All groups share one centre, and each spreads out both ways along 13 directions, with some noise.
In the rows, zero is written as 128.
Some rows, each with its group after it:
98,166,155,118,117,80,99,78,164,146,155,112,178,97,131,87,141,123,128,153,141,126 : (3)
132,90,151,163,150,140,141,201,101,147,92,133,132,182,116,166,119,97,114,132,186,165 : (0)
163,121,150,136,130,156,134,130,116,117,156,132,152,131,122,118,185,149,92,110,159,121 : (2)
107,112,87,89,134,159,117,79,107,96,127,148,113,133,126,153,103,126,101,136,121,97 : (1)
147,90,180,164,125,124,120,144,141,126,127,123,123,153,112,147,99,119,123,155,175,111 : (1)
140,121,113,138,116,151,201,90,137,92,105,156,144,97,171,153,126,85,110,126,145,156 : (0)
136,130,130,159,120,158,129,95,156,84,106,153,103,99,109,142,126,141,100,115,118,131 : (0)
111,128,139,172,148,153,108,160,129,146,131,150,82,152,85,134,157,97,160,137,124,148 : (1)
128,82,158,151,136,162,156,152,124,137,173,149,125,126,119,164,162,173,162,128,148,120 : (0)
104,157,137,96,118,148,113,80,117,137,161,133,161,145,117,112,137,118,112,104,135,121 : (2)
117,130,114,150,163,143,101,111,74,162,114,208,131,136,162,152,98,86,78,182,130,188 : (3)
189,119,107,144,134,88,109,143,151,100,113,138,113,104,145,117,140,120,117,159,92,125 : (0)
115,98,125,148,121,101,182,143,101,126,135,102,102,145,143,93,109,169,136,132,129,112 : (1)
152,131,161,92,166,125,144,164,99,121,148,97,156,159,139,80,154,121,102,154,112,94 : (0)
120,121,122,159,126,119,113,134,157,103,154,114,87,144,87,153,94,130,123,96,116,88 : (4)
144,105,115,124,143,74,127,183,123,131,152,128,126,144,136,129,118,118,121,147,95,112 : (4)
158,138,147,138,101,128,145,79,173,78,97,143,129,139,125,112,82,128,144,102,95,147 : (2)
145,76,132,136,131,128,158,180,122,150,166,132,116,147,140,176,128,101,183,147,145,112 : (3)
161,162,158,141,158,139,89,122,152,128,163,125,142,153,123,138,100,136,142,98,97,113 : (1)
111,136,164,135,127,134,91,110,96,165,124,148,147,165,116,114,93,139,93,134,155,155 : (3)
119,162,181,123,120,115,137,114,134,129,136,95,129,123,120,63,123,99,99,151,120,105 : (0)
178,115,138,104,169,142,96,153,111,118,122,141,157,180,132,143,144,87,121,159,133,120 : (1)
143,148,122,145,134,92,133,137,122,141,117,99,145,120,162,103,121,106,100,137,144,135 : (4)
47,115,117,108,146,129,174,111,104,111,113,126,112,163,117,89,128,94,155,169,116,129 : (1)
139,119,129,110,146,131,106,142,122,108,172,132,159,167,97,134,180,96,79,120,151,99 : (4)
102,130,100,112,135,155,121,143,105,146,129,137,80,145,114,146,121,67,145,141,108,117 : (2)
146,94,107,122,94,126,160,81,152,88,108,157,129,91,151,158,104,146,128,133,127,132 : (1)
128,126,121,123,168,110,66,127,134,141,190,128,172,134,122,164,155,148,121,133,155,100 : (2)
128,108,144,126,155,159,120,108,92,141,122,178,142,159,150,164,82,102,106,166,144,150 : (3)
135,103,152,122,144,137,149,128,96,113,143,123,136,131,135,89,154,188,99,151,134,102 : (0)
171,142,104,142,119,128,125,150,141,119,119,148,115,115,130,128,156,119,122,101,98,152 : (1)
103,110,154,144,129,90,177,151,113,151,116,124,129,149,148,90,115,74,143,188,144,149 : (4)
99,134,142,113,140,177,176,89,111,111,124,147,137,92,149,128,151,80,88,167,147,125 : (0)
110,146,80,150,132,122,93,117,118,136,136,156,123,109,112,125,186,118,92,120,142,153 : (4)
115,140,212,174,144,144,104,139,173,124,139,102,126,143,73,140,117,95,119,133,161,108 : (2)
104,81,62,147,148,105,159,121,113,113,163,141,116,155,142,147,158,86,168,155,156,115 : (4)
104,110,93,110,154,141,176,126,61,122,147,121,169,171,157,119,143,170,96,93,162,132 : (0)
112,139,141,175,164,124,193,145,131,94,117,112,124,138,132,91,141,109,109,121,121,142 : (0)
147,117,133,135,151,119,122,146,116,102,105,109,127,134,132,133,115,105,66,159,153,100 : (2)
82,101,123,136,135,128,122,134,128,104,156,110,88,148,76,147,116,140,107,122,142,76 : (1)
158,93,39,100,143,147,142,174,64,117,119,141,107,164,147,149,160,132,121,107,121,127 : (3)
151,133,159,117,131,206,137,104,121,97,152,144,134,156,94,117,178,148,124,86,124,117 : (2)
80,121,96,158,135,125,147,139,110,129,117,109,103,139,111,127,141,117,118,118,165,128 : (3)
146,126,127,165,176,154,67,123,120,128,118,164,111,169,111,151,125,105,149,159,133,144 : (1)
131,127,95,103,171,115,108,106,140,100,150,131,172,137,149,173,120,108,121,136,133,106 : (3)
92,145,116,128,123,148,119,102,110,160,125,177,127,115,126,103,163,157,165,126,103,188 : (2)
116,146,124,88,112,130,118,122,120,122,117,87,133,178,104,119,93,80,115,96,142,97 : (3)
152,100,179,119,96,157,76,122,136,146,147,151,109,116,92,147,134,170,135,143,134,103 : (0)
155,124,158,154,142,124,106,121,175,109,115,147,144,133,117,148,114,127,158,140,121,146 : (2)
114,131,71,155,119,146,186,103,117,116,128,163,114,95,156,126,170,132,131,99,121,169 : (0)
145,147,61,137,102,125,158,67,120,92,135,150,131,125,151,88,163,131,108,85,114,151 : (2)
134,114,153,141,153,106,169,207,95,139,155,90,118,165,128,81,148,144,122,131,113,106 : (4)
146,108,117,173,124,135,168,134,133,93,95,148,79,138,124,112,117,146,150,119,92,152 : (3)
146,120,127,171,134,123,97,151,144,119,122,132,87,152,99,147,113,106,129,123,131,126 : (1)
134,138,139,133,170,89,123,168,124,126,147,135,176,149,126,87,190,112,95,147,117,149 : (4)
101,139,117,120,136,149,114,114,117,145,159,122,131,134,121,145,144,94,131,125,155,109 : (4)
128,149,96,124,105,164,114,98,123,123,134,172,111,85,118,140,164,143,90,90,106,148 : (2)
158,122,172,133,134,143,147,137,131,136,129,136,153,107,155,130,136,148,137,146,134,140 : (4)
130,180,135,122,166,91,120,103,173,77,142,95,169,113,129,85,146,110,91,126,93,100 : (3)
111,145,139,152,115,130,143,136,140,147,128,133,97,95,126,124,143,50,119,158,132,134 : (0)
114,158,158,154,109,182,127,103,120,120,104,116,100,112,92,107,137,116,58,103,161,126 : (4)
107,132,140,132,125,145,165,157,117,161,169,126,111,137,124,126,158,67,162,132,130,125 : (2)
131,138,162,153,144,118,169,170,150,115,118,114,119,91,137,129,121,78,78,154,116,119 : (2)
100,136,159,165,141,136,112,84,119,127,108,157,130,138,120,109,89,144,84,148,138,159 : (3)
94,139,155,110,122,121,122,115,114,149,128,108,128,145,123,118,78,89,105,148,145,108 : (4)
129,135,96,87,115,122,162,140,116,115,108,88,147,138,140,103,175,90,141,115,148,118 : (3)
120,100,139,144,125,163,153,125,116,121,94,146,118,167,116,148,104,124,152,120,155,157 : (3)
117,127,120,136,129,165,143,104,107,171,160,117,136,112,166,158,146,133,190,128,180,125 : (4)
120,96,121,120,157,109,89,127,107,134,134,122,143,144,135,154,107,140,110,174,171,101 : (2)
112,145,145,103,155,125,110,119,109,154,184,113,162,165,133,110,117,167,156,112,112,111 : (1)
132,148,116,139,168,154,157,130,133,99,111,141,102,131,142,126,130,56,142,149,82,136 : (1)
100,120,100,146,118,138,140,156,145,135,141,112,94,121,101,165,158,90,161,105,152,117 : (3)
105,129,136,160,191,135,136,216,112,123,143,100,108,187,85,138,136,101,111,100,124,113 : (0)
153,110,126,130,127,111,110,173,107,139,126,137,133,179,106,99,165,157,151,116,123,150 : (1)
160,115,84,124,147,131,156,137,85,145,154,102,141,131,192,134,154,148,160,128,156,111 : (4)

New rows, each followed by its group:
74,97,113,129,116,105,124,135,114,137,172,117,119,126,93,132,149,181,109,115,156,97 : (1)
127,89,91,134,136,147,148,114,108,117,158,136,113,138,139,157,149,137,156,132,157,105 : (4)
117,162,107,115,144,160,97,96,130,111,109,158,121,131,112,121,140,119,122,114,91,152 : (2)
201,130,161,131,135,154,103,153,148,142,132,185,154,131,140,180,131,79,132,133,110,165 : (3)
193,132,133,126,110,167,155,83,142,57,125,138,144,162,120,104,147,136,121,73,117,125 : (2)
158,138,124,77,106,123,119,90,168,69,123,124,162,121,119,149,100,115,87,94,104,99 : (1)
161,114,97,107,90,91,125,144,153,126,150,129,143,101,139,167,130,113,118,107,127,115 : (1)
166,109,180,109,145,119,73,140,134,134,122,135,162,140,119,136,120,132,109,181,146,116 : (0)
110,130,139,159,131,104,136,93,129,95,122,81,127,149,123,95,87,153,83,116,165,94 : (4)
129,147,119,114,109,178,113,118,120,145,109,171,100,162,102,117,149,100,197,105,89,176 : (2)
98,145,166,88,142,88,107,145,112,187,166,110,188,160,137,97,111,142,143,140,123,131 : (2)
93,152,102,126,135,144,108,56,130,146,145,129,149,99,159,166,121,90,143,142,179,122 : (4)
101,113,156,126,104,120,182,143,111,164,185,103,128,138,138,124,126,74,138,139,165,99 : (2)
92,127,101,81,148,155,100,96,114,130,152,163,133,121,125,161,117,162,141,129,89,115 : (2)
116,154,94,127,144,137,133,89,147,118,152,169,146,101,142,135,165,111,147,123,93,154 : (2)
141,117,173,166,136,149,143,160,143,100,118,114,96,124,95,134,124,127,92,130,137,108 : (2)
125,134,166,148,157,155,173,167,149,94,129,111,107,128,104,127,150,57,105,144,119,106 : (1)
97,135,196,99,129,132,148,139,107,172,152,116,168,150,131,101,121,113,141,152,143,130 : (2)
84,125,144,143,131,143,87,78,135,129,173,146,162,136,82,149,173,117,97,127,204,119 : (4)
149,119,152,128,144,138,111,126,116,102,77,141,104,110,124,100,130,114,70,202,123,120 : (0)
140,138,95,106,113,119,120,141,113,153,142,119,140,184,128,124,148,29,163,117,152,132 : (4)
140,138,210,163,119,173,158,106,166,90,139,121,127,137,90,122,132,100,117,105,149,114 : (2)
95,125,86,136,141,152,110,116,124,116,168,138,92,134,94,161,148,117,123,107,130,95 : (4)
117,150,134,140,111,149,122,126,127,142,129,122,111,135,103,126,142,73,113,110,156,129 : (4)
114,110,181,120,121,135,163,112,113,136,184,116,166,132,133,112,137,169,107,125,156,103 : (2)
111,156,206,190,124,148,168,96,199,103,125,155,134,75,107,115,140,134,126,120,114,169 : (2)
95,106,133,134,154,151,139,101,123,105,146,163,139,136,113,130,162,133,128,155,139,133 : (4)
126,76,76,119,129,144,147,123,101,61,96,141,83,129,113,144,132,126,69,149,134,94 : (1)
103,160,142,132,169,134,156,127,107,132,127,86,128,96,169,104,100,136,90,153,118,99 : (4)
156,71,154,131,118,93,174,151,120,122,120,124,142,120,170,133,92,154,120,172,146,118 : (2)
166,156,167,117,130,147,93,124,166,131,148,124,164,114,125,161,125,115,117,105,131,116 : (4)
118,139,101,140,172,95,148,133,98,117,143,80,135,128,169,96,123,143,86,140,140,95 : (4)
138,152,115,150,175,137,71,120,156,85,127,138,122,135,91,136,143,165,110,101,97,121 : (2)
138,183,167,135,130,151,80,91,161,154,145,127,186,105,124,138,157,110,123,104,162,152 : (4)
157,151,145,139,184,122,124,124,147,93,147,113,182,92,158,133,157,137,61,142,139,108 : (4)
94,100,150,131,136,103,130,193,124,175,131,121,89,133,123,157,78,110,171,175,110,118 : (2)
131,125,104,163,129,109,179,144,136,74,89,99,73,147,119,89,108,113,124,115,96,117 : (3)
168,156,143,140,112,97,140,156,155,154,158,109,148,107,158,125,123,101,132,103,111,131 : (1)
152,137,142,160,150,155,127,104,156,105,111,162,124,102,148,161,120,79,125,157,122,145 : (1)
153,141,115,111,137,146,68,112,137,124,123,168,145,103,121,162,152,116,94,138,126,138 : (0)
139,132,169,118,146,119,108,178,107,145,122,106,110,143,113,83,143,93,96,182,118,105 : (0)
129,164,119,155,135,175,156,115,97,162,129,91,127,91,172,117,169,117,128,114,187,129 : (4)
101,136,176,106,123,167,94,63,158,146,134,172,152,94,126,175,86,149,157,152,122,141 : (4)
148,156,82,169,134,109,116,164,152,119,99,145,81,113,118,126,142,91,133,110,72,166 : (2)
140,145,163,109,127,127,93,166,153,147,147,155,133,154,84,133,130,98,150,115,74,145 : (4)
126,144,129,132,105,107,149,122,114,168,143,117,127,136,160,101,96,128,160,120,113,145 : (1)
107,140,132,141,125,149,158,60,118,92,77,140,130,142,133,76,119,137,123,135,132,162 : (4)
98,158,118,94,85,137,79,91,115,164,113,121,147,126,105,125,134,94,93,110,182,137 : (3)
152,129,122,139,115,148,95,142,164,107,148,165,115,134,74,171,176,62,108,101,129,130 : (4)
123,130,125,156,171,136,176,136,132,105,151,138,165,144,142,125,168,150,149,95,120,158 : (0)
111,110,173,140,113,139,122,146,134,163,124,145,112,135,106,137,108,136,174,146,131,146 : (2)
106,108,130,156,122,153,119,123,89,153,126,153,111,129,113,112,173,159,124,145,172,152 : (2)
129,134,155,146,151,168,148,144,145,128,167,145,122,107,123,149,163,137,158,117,101,125 : (1)
174,127,164,146,120,133,134,147,165,111,136,133,152,154,111,141,127,141,153,76,118,145 : (0)
151,115,150,148,147,171,149,99,138,61,130,125,129,126,115,137,142,133,72,123,152,89 : (2)
179,130,166,122,101,124,112,160,138,149,141,104,143,142,124,144,110,102,116,109,155,108 : (4)
120,169,137,136,145,148,141,149,95,174,148,73,130,100,166,121,139,97,98,131,172,100 : (4)
53,141,136,137,138,107,155,109,111,145,120,97,136,155,122,73,135,119,154,143,157,145 : (3)
186,120,152,169,116,70,89,170,159,143,140,124,123,123,115,93,153,169,153,136,107,136 : (0)
139,125,135,135,159,112,124,90,121,89,134,110,175,145,144,110,133,128,72,152,179,103 : (2)
151,102,108,128,107,138,170,132,84,122,100,161,70,143,149,83,111,134,139,151,75,147 : (3)
165,106,133,152,132,116,164,129,155,68,100,159,138,151,122,112,157,85,125,145,119,158 : (4)
83,106,67,119,112,126,198,125,113,94,97,85,85,124,131,119,143,87,143,133,159,100 : (3)
130,140,138,113,168,171,114,102,117,94,91,160,137,151,118,121,143,80,108,163,122,147 : (1)
